The rows of a group lie close to one hidden flat surface of 12 dimensions, which passes through zero. Surfaces can cross.
In the rows, 128 means zero.
Some rows, each with its group after it:
[120 153 117 145  80 167 163 154 130 116  54 135  85 114 113  81]  j_124
[154  95 162 155 194 108 129  71 168  93 125 161 175 124 110 128]  j_124
[103 131 121 110 113 123 145  96 103 117 134  99 116  99 139 143]  j_124
[124 124 130 138 108 104  97 139 100 107 113 169 117 125 100 117]  j_816
[143 105 125 104 142 122 140 116 122 118 162 182 114 159  87 145]  j_655
[144 180 156 189 147 192 114 142 180  67 153 126 188  90 154 196]  j_816
[142 125 135  76 121 111 126 200 155 125 101 144 125  98 169 166]  j_124
[147 124 113 161 101 132 136  66  80 141 112 158 130 171 124 111]  j_655
[130 163 124 140  83 134  92 125  86 145 136 102 195 110 140 178]  j_655
[140 131  93  93 175 169 181 145 163  97 144 148  87 108 172 186]  j_548
[102 132 116 206 137  56 113 117  48 160 101 159 171 168  98 110]  j_655
[123 132 133 135 151 164 129 165 114  97 127  84 116  85 151 143]  j_601
[134 109 117 145 122 119 124 124 131 139 127 100 171 102 142 121]  j_816
[137 185 197 122 124 132  98 138 129 153  46 130 106 163 185 137]  j_816
[116 112 148  92 109 137 104 138  97 125 134 149 135  86 142 172]  j_548
[119 142 107 148 120 127 131 139 117 129 121 135 157 112 132 147]  j_124
[132 138 105  78 132 166 152 193 137  84 173 182  96 120  47 174]  j_548
[115 113 101 115 170 158 136 164 135 119 112 166  80  97 155 135]  j_548
[135 119 138 117 118 137 131 160 156 130 150 125 137 131 112 125]  j_124
[ 85 108 144 117 115 116 127 122  84 116 228  48 123 131  81 122]  j_601
[164 107 174 123 149 167 151  70 172 113 100 110 118 131 164 109]  j_601
[121 106 174 111 123  80 140 129 139 141 143 167 160 145 135 163]  j_601
[157 179 144 114  93 103 102 106 133  93 121 172  97 172 125 156]  j_124
[143 119 137 123 150 145 129 124 175 130 136 122 147 119 132 127]  j_548
[130 125 127 106 102 120 138 143 119 100 111 155 141  90 112 162]  j_124
[129 114 163 132 126 146 142 126 118 141 139 127 132 153 114 123]  j_816
[153 114 116  86 154 137 128 145 150 118 164 175 131 142  59 147]  j_655
[ 92 118  77 118 170 136 181 161 124 147 209 156 117 151  81 156]  j_124
[108 148 133 104 134  83 155  97 161 124 177 114 132 152 111 146]  j_601
[150 124 166 134 125 115 118 172 107  76 187 114 124 146 156 181]  j_601
[140 152 102 128 111 141  95 146 119 139 137 143 143 127 121 144]  j_655
[101 157 119 202 187 117 131 130 149 138 142  66 151 136 162 108]  j_548
[117 161 123 132  78  97 159 175 142 132 110 149 123 150 103 123]  j_816
[185 117  75  86  56 106 147  64 186  88 142 107 193  77  97 137]  j_816
[141 156 110 150 132 138 128 136 107 112  76 187 104 149  98 124]  j_601
[133  88 151 127 207 135  76 148 134 132 107 158  85 132 140  87]  j_655
[149  83 167 121  47  94 126  98  86 148 111 137 160 149 121 111]  j_655
[147 107 132 128 173 182 112  59  98 145 104 121  95 145 143  92]  j_816
[103 113 126 152 144 110 124 166 145 124 136 109 145  96 127 108]  j_124
[121 120 115 145 108 148 110 120  73 144 118 134 130 133  70  92]  j_601
[122 178 167 135 106  96 107 117  75 117  69 127 171 114 143 183]  j_655
[165 151  91 135 144 152 102 106 114 119  86 150 128 137  77 109]  j_601
[ 64 158 186 121 106 118 143 172 128  95 127 111 103  83 147 162]  j_548
[158 111  94 108 152 106 137  75 149 147 127 132 132 150 130 116]  j_816
[131  78 139  96 155  98 116 149 171 140 164 120 144 130  71  87]  j_655
[160 160 160 117 137 139  92  93 154 112 140 157 127 163 111 144]  j_816
[129  88 112 184  86  78 130 130  61 171 138 165 195 165  96 115]  j_655
[124  95 118 132 166 151 153  98 146 130 157 104 111 131 137 103]  j_655
[ 78 158 139 139  73  78 128 195  96  90  93 134 102  84 146 142]  j_124
[118 106 151 141 138 134 163 173 109 116 137 102 143 106 167 163]  j_548
[151 147  82 148 199 115 108 143 172 121 196 128 165 158  70 136]  j_601
[133 115 111  65 105 102 157 128 146 198 131  94 116 174 118  95]  j_816
[116 109 139 136 103  95 106 131 133 163 143 152 152 141 125 114]  j_548
[186 166  88 154 136 193 148 142 205 100 164 144 134 164 115 139]  j_601
[ 84 112 169 154 119 137 153 134  61 146 128 190 133 137 135 166]  j_601
[128 156  90 125 151 158 125 144 140 132 154 108 183  84 144 193]  j_601
[148  90 145 119 152  92  56 147  91 131 112 187 112 149 116 114]  j_124
[ 96 125  89 117  96 106 141 133  93 108 177 116 125  99 114 158]  j_816
[102 138 109 181 153  96 112 135 142 174 113 123 173 139 106  81]  j_601
[128  73  88 144 206 119 112  56 163 107 153 121 162  80  74  83]  j_124
[120 128 174 110 129 160 113 140 189 115  80 166 112  90 119 103]  j_548
[134 131 104 128  97 104  77 128  85 140 150 165 144 151  74 127]  j_816
[118  88 162 181 150 109 110 125  97 158 158 117 181 146 166 130]  j_655
[181 111  78  62 133 133  64  96 167 156  97 144 158  86 152 131]  j_548
[133 221  88 129 146 161 109  87 177 103 104 135 112 120 131 148]  j_548
[178  87 154 166 117 178 113  86  54 151  90  91 188 123 144 118]  j_548
[132  83  56 150 106  99 176  83 102 157 119 130 144 129 135  98]  j_655
[146 160 134 138 154 184 136 122 178 134 108  83 156 108 183 145]  j_816
[124 138 119 144 149 176 126 120 118 105 141 125 113 114 136 144]  j_124
[139 126 105 121 161 102 110 121 138 138 137 143 134 138 140 140]  j_548

New rows. What belongs after each?
[153 151  98 114 141 119 218  45 143  85  97 177 105 153 110 164]  j_655
[156  87 142  68 129 125  88 169 113  89 114  62 117  64 132 122]  j_601
[119 186 168 137  88 137  68 151 117 132 108  89 134 106 223 171]  j_655
[137 110 102 121 172 110 109 107 136 150 174 120 151 141 146 142]  j_548
[151 119 142  87 118 164 152  82 166 119 136 117 131 125 113 131]  j_601
[118 156 146 153 100 134 162 136 129  85 122 145 129 121 132 161]  j_816
[115 112  63  85 187 180 133 137 164 179 188  54  85 120 152  93]  j_124
[144 199  87 152 150 132 132  96 170 170 112 102 147 169 175 133]  j_816
[175 100 122  79 105 167 143  86 136 141 125 138 154 129  87 127]  j_124
[129 153 135 132 101  77 106 121 123 155  57 116 204 100 107 123]  j_601
[167 147 144 130  82 121 130  73  85 116  85  74 141 149 112 109]  j_548
[106  79 172 154 141 128 170 170 140 111 167 141 126 143  79 105]  j_816
[ 95 112 133 132 112 127 147 136 117 129 138 147  56 142 190 114]  j_601
[110 107 177 137 180 151 123 125 130 115 154 169 126 131 130 156]  j_548
[ 65 137 119 159 126  94  89 154 104 153 160 136 121 134 106 101]  j_548
[121 173 163 122  43 128 187 103 129 122 141 168 153 161  96 181]  j_601
[193 143 122  80 140 135  50 147 166 190  29 140 146 130 164 100]  j_816
[178 113 100  59 111 165 121  92 158 126 121  75 133  88 108 108]  j_548
[ 73 138 103 134  89  79 205 113 127 116 138  82  97 116 164 125]  j_655
[134 133 138 138  83 106 145 125 158 129 191 122 119 180 133 119]  j_601
[128 133  99 135 159 110  51 197 193 153 144 175  41 178 144  51]  j_655
[111 168  93 156 136 109 111 120 119 132 157  85 141 131 142 139]  j_601
[124  91 140 107 149 122  77 138 111 123  99 139  90 105 120  87]  j_816
[145 116 106 131  91 133 110 120 145 161  57 145 101 117 192  76]  j_601
[113 187 110 102 135  38 110 129 151 115 144 149  71 174 166 157]  j_124
[150 133 106 146 140 184 117 121 113  90 114 160 141  85 135 164]  j_816
[148  97 124  77  66 148 126 105 137 150  89 124 113 104 122  84]  j_601
[157 129 115  85  65 219 121  88 177 144  70 134 139  57 167 119]  j_548
[102 142 124 149 141 137 128 120 122  79 139 125 105  95 126 138]  j_124
[125 116 137  96  96 106 132 133 144 134 130 103 125 113 144 119]  j_601
[125 127 129 109  84 137 114 133 117 132 171 129  93 134 212 166]  j_655
[223 137  83  63 173 140 162  76 193  90 100 140 101 154 121 145]  j_548
[121 160 117  79 173 128 101  89 114 145 190 109 117 144 175 205]  j_816
[161 132 182 107 101 101 191 136 181 117  80 163 167 139 138 170]  j_124
[126 112  60  98 129 127 132 111 104 162 115 120 140  96 119 122]  j_124
[ 79 176 107 138 128 107 144 131 122 131 118 104 119 100 177 161]  j_601
[120 108 144 145  94 190 137 149 106 142 145 134 167  96 149 159]  j_548
[165 104  69 129 148 119 125 122 170 166 157 187 146 166 134 124]  j_548
[147 148  74 146 123 178 120  69 126 117 151 155 100 162  47  87]  j_124
[177 168 100 124  81 176 164 134 170 109 107  76 157 116  98 123]  j_548
[165 100 158 158 168 194 137 136 176 123 126 166 115 149 186 128]  j_655
[107 149  95 205 183 119  93 179 151 151 132 158 144 155  87  74]  j_548
[139  91 116 124 149 121 112 104 108 133 146 131 157 116 137 143]  j_816
[140 117 164 105 120 102 123 123 136 109 153  88 142 126 131 142]  j_601
[ 82 145 173  91 126  69 101 167  83 161 153 128  91 171 143 152]  j_816
[130  95 147 116 178 132 203  71 136 132  93 140 146 120 152 152]  j_124
[139 179 110 171 172 116 150  68 153 122 145  92 142 168 177 151]  j_548
[ 65 104 104 113 175 154 183 179 199 152 156 136  98  88 140 114]  j_601
[152 122  55 115 129  70 124 191 180 187 120 151 169 149 102  95]  j_816
[130 132 161  44 114 131 134  76 169 104 119  45 108  77 157 134]  j_655
[134 108 156 103 115 124 117 143 161 131 142 103 128 116 154 121]  j_655
[112 190 109 200 174 205 168 166 166 122 170 121 106 166 148 140]  j_124
[154 118 125 129  62 115 148 160 127 139 119  94 173 128 105 117]  j_548
[170 122 108 142 159  93 101 132 193 211 162 116 222 190 109 103]  j_816
[143 139  82 150 143  88  78 106 111 151 140 150 117 169 176 127]  j_601
[113 105 160 119  89 143 118 136  46 152 141 128 135 139 115 150]  j_816
[155 140 127 136 100 167 185  61 145 121 146 183 110 186 129 150]  j_548
[132 116 130 148 168 117 143 141 109 127 140 175 173 150  53 145]  j_655
[178 150 141  49  68 147 116  64 142 163 118  87 152 143 132 145]  j_816
[100 119 102 166 132  87 173  68 123  93 137  89 128  99 167 128]  j_816
